Each new row is followed by what is left after taking away its nearest point in the smallest flat space through zero that holds the last named rows.

K753:
[[.34, -.16, .11, .44, -.13, -.02, -.43, -.26, .15, -.23],
[.07, .24, .11, .13, -.16, -.01, .08, .01, .20, .10],
[.00, -.16, -.01, .16, -.56, .16, .07, -.24, .42, .13],
[.10, .04, .08, .20, .17, .17, -.14, -.26, .17, .18],
[.17, -.04, -.43, .36, .03, .16, .24, -.39, .45, -.03],
[.10, -.05, .18, .24, .31, .08, .24, -.01, .11, -.10]]
New rows:
[.21, -.29, -.01, .23, -.17, -.11, -.17, -.34, -.08, -.30]  [.02, .03, .05, -.01, -.03, -.07, .09, -.17, -.12, .00]
[-.15, -.07, .04, .11, -.17, -.17, -.33, -.17, .12, .10]  [-.19, -.03, .01, .08, .05, -.20, -.03, -.03, .08, .02]
[.26, -.08, .18, .10, .18, .10, -.09, .04, .20, -.08]  [.13, -.03, -.01, -.12, .03, .06, -.05, .11, .13, -.01]
[.21, .23, .21, .23, .19, .09, .31, -.08, .16, -.23]  [.03, .08, .05, -.09, -.03, .09, .03, -.11, -.04, -.11]

K727:
[[.06, -.07, .01, -.26, -.06, -.06, -.22, .01, -.19, -.02],
[.05, -.14, -.03, .13, -.33, .17, .02, .07, -.09, .02],
[-.01, -.12, -.07, .07, .25, .03, -.58, .32, .07, -.02],
[-.01, -.19, .04, -.01, -.39, .09, .14, -.06, .32, .09],
[.39, -.21, -.30, -.03, -.29, -.04, -.27, .08, -.02, .12],
[-.01, -.11, -.41, .07, -.12, -.39, -.10, -.16, .27, .11]]
New rows:
[.07, .30, .04, -.31, -.29, .45, -.52, .25, .07, .35]  [-.15, .51, -.13, -.09, -.17, .19, -.17, .00, .04, .32]
[-.02, .04, .37, -.05, .12, .20, .13, -.03, -.05, -.05]  [.03, -.05, .06, .05, .02, -.02, -.02, -.07, -.01, .01]
[-.10, .04, -.27, -.02, -.23, .20, -.13, .02, .03, .05]  [-.08, .17, -.18, -.10, -.03, .18, -.04, -.02, .03, .03]
[.03, -.21, -.01, .30, .32, -.09, .25, -.24, .29, -.15]  [.09, -.33, .06, .08, .13, -.01, .04, -.17, -.02, -.19]
[.31, .15, .06, -.22, .05, -.12, -.04, -.18, .21, .15]  [.01, .10, .07, .05, -.05, -.01, -.09, -.07, .00, .06]

K355:
[[.15, .12, .07, .36, -.01, .22, -.11, .55, .01, .28],
[-.03, -.07, .14, .01, .00, .25, -.33, -.26, .20, -.26],
[-.10, -.07, .13, .03, -.04, .20, -.10, .12, .30, -.24],
[.27, -.10, .10, .17, .35, .00, -.01, -.20, .21, -.58],
[.22, .05, -.11, .13, .16, .13, -.21, .13, .11, .06],
[.67, .30, .25, .23, -.03, .20, -.09, .29, .09, -.27]]
New rows:
[-.04, .05, .25, .25, .14, -.25, -.39, -.03, -.07, -.22]  [-.09, .11, .08, .00, .01, -.34, -.27, .12, -.02, -.08]
[.02, .17, .13, -.05, -.25, .01, -.18, .29, -.18, -.05]  [-.06, .01, -.02, -.04, .01, -.10, -.16, .12, -.14, -.13]
[.05, -.14, -.36, -.05, -.07, -.20, -.01, .23, .03, .19]  [.06, -.15, -.07, .06, -.14, -.10, -.08, .03, -.02, -.04]
[-.02, .04, .02, -.29, .12, .04, .18, .04, .01, .15]  [.01, .02, .13, -.14, .17, .13, .08, -.01, .00, .09]
[-.25, -.05, .27, .30, .21, -.12, .19, .07, -.18, -.23]  [-.08, .12, .02, -.04, .07, -.03, -.06, .05, -.06, -.05]
[.20, -.06, -.31, -.13, .13, .02, -.10, -.31, .25, -.21]  [.03, -.03, -.08, .07, -.08, .04, .06, -.05, .03, .01]

K338:
[[.28, -.24, -.19, -.12, .15, .41, .14, .29, -.03, .48],
[.68, .25, .43, .02, .40, -.01, .09, .23, -.16, -.02],
[.68, -.42, -.04, .06, .62, .00, -.03, .29, .16, -.26],
[-.04, .01, -.22, .44, .15, .07, .09, .04, .04, -.35],
[.30, .16, .05, -.04, .23, .12, -.25, .11, -.05, -.02],
[-.25, -.33, -.43, -.28, .24, .03, .16, .02, -.10, -.03]]
New rows:
[.22, .08, .17, -.14, .35, -.01, -.12, .01, -.09, -.19]  [-.03, -.03, .06, .00, .03, .07, .00, -.04, .01, -.02]
[.05, .03, -.27, -.08, -.02, -.23, .18, .20, -.28, -.41]  [.15, .02, -.16, -.07, -.27, -.10, .00, .22, -.14, -.13]
[-.28, .27, -.17, .20, -.08, .14, -.03, -.30, -.10, .01]  [.04, -.01, -.01, .04, .07, .02, .01, -.21, .00, .06]
[.13, .17, .08, .21, .09, .37, .09, .59, -.09, .20]  [-.16, -.01, .10, -.02, -.02, -.02, -.04, .35, .02, -.05]

K82 (6 x 10):
[[-.10, .16, .06, .23, .35, -.14, -.18, .28, .29, -.02],
[.01, .06, .03, .12, .09, -.15, .29, .00, .13, .14],
[.47, -.08, .21, -.05, -.09, -.05, .29, -.11, -.12, .62],
[.07, .01, -.09, .46, .15, .32, .02, -.07, .20, .15],
[-.23, -.17, .20, -.03, -.24, .08, .18, -.19, .03, .00],
[.28, -.67, .05, .17, -.09, .38, .14, .16, -.21, -.24]]
New rows:
[-.25, -.06, -.14, .01, -.06, -.07, -.55, -.04, .04, -.10]  [-.04, -.16, -.13, .08, -.05, -.17, -.10, -.06, .02, .08]
[.04, -.11, -.03, .01, -.32, .19, -.23, .04, -.03, .05]  [.01, .00, -.08, .05, -.19, -.04, -.02, .12, .07, .04]
[-.13, -.19, -.16, -.09, .05, .15, .07, -.16, -.02, .13]  [-.11, -.15, -.12, -.12, .15, .02, .00, -.02, .01, .12]

K81, 6 rows:
[[-.22, .11, .00, .01, -.03, -.20, .18, -.02, -.05, .13],
[-.02, -.13, -.23, .03, .00, .29, -.02, .15, .06, -.04],
[-.16, .08, .02, .14, -.03, .20, -.16, .06, -.01, -.09],
[.10, .02, .05, -.05, .05, .25, -.30, -.16, -.17, .09],
[-.03, -.47, .26, .18, -.02, .28, .21, .07, -.27, -.35],
[.17, .20, .03, .13, -.33, -.20, .38, -.04, -.02, -.35]]
New rows:
[-.17, .07, .13, -.29, -.08, -.22, .04, .34, .10, .32]  [.02, .04, .16, -.21, -.21, .05, -.01, .27, -.04, .09]
[.32, .14, -.15, -.17, .13, .18, .21, .23, .19, .14]  [.09, .18, .16, -.04, .14, .15, .16, .16, .01, .09]
[-.09, .09, -.01, -.11, -.30, -.20, .34, -.08, -.29, .00]  [-.04, -.03, .00, -.12, -.10, -.03, -.06, .07, -.04, -.03]
[-.05, .02, .04, .21, -.15, -.02, -.32, -.01, -.19, .07]  [.04, -.11, -.07, .14, -.14, -.13, -.13, .07, -.09, .07]
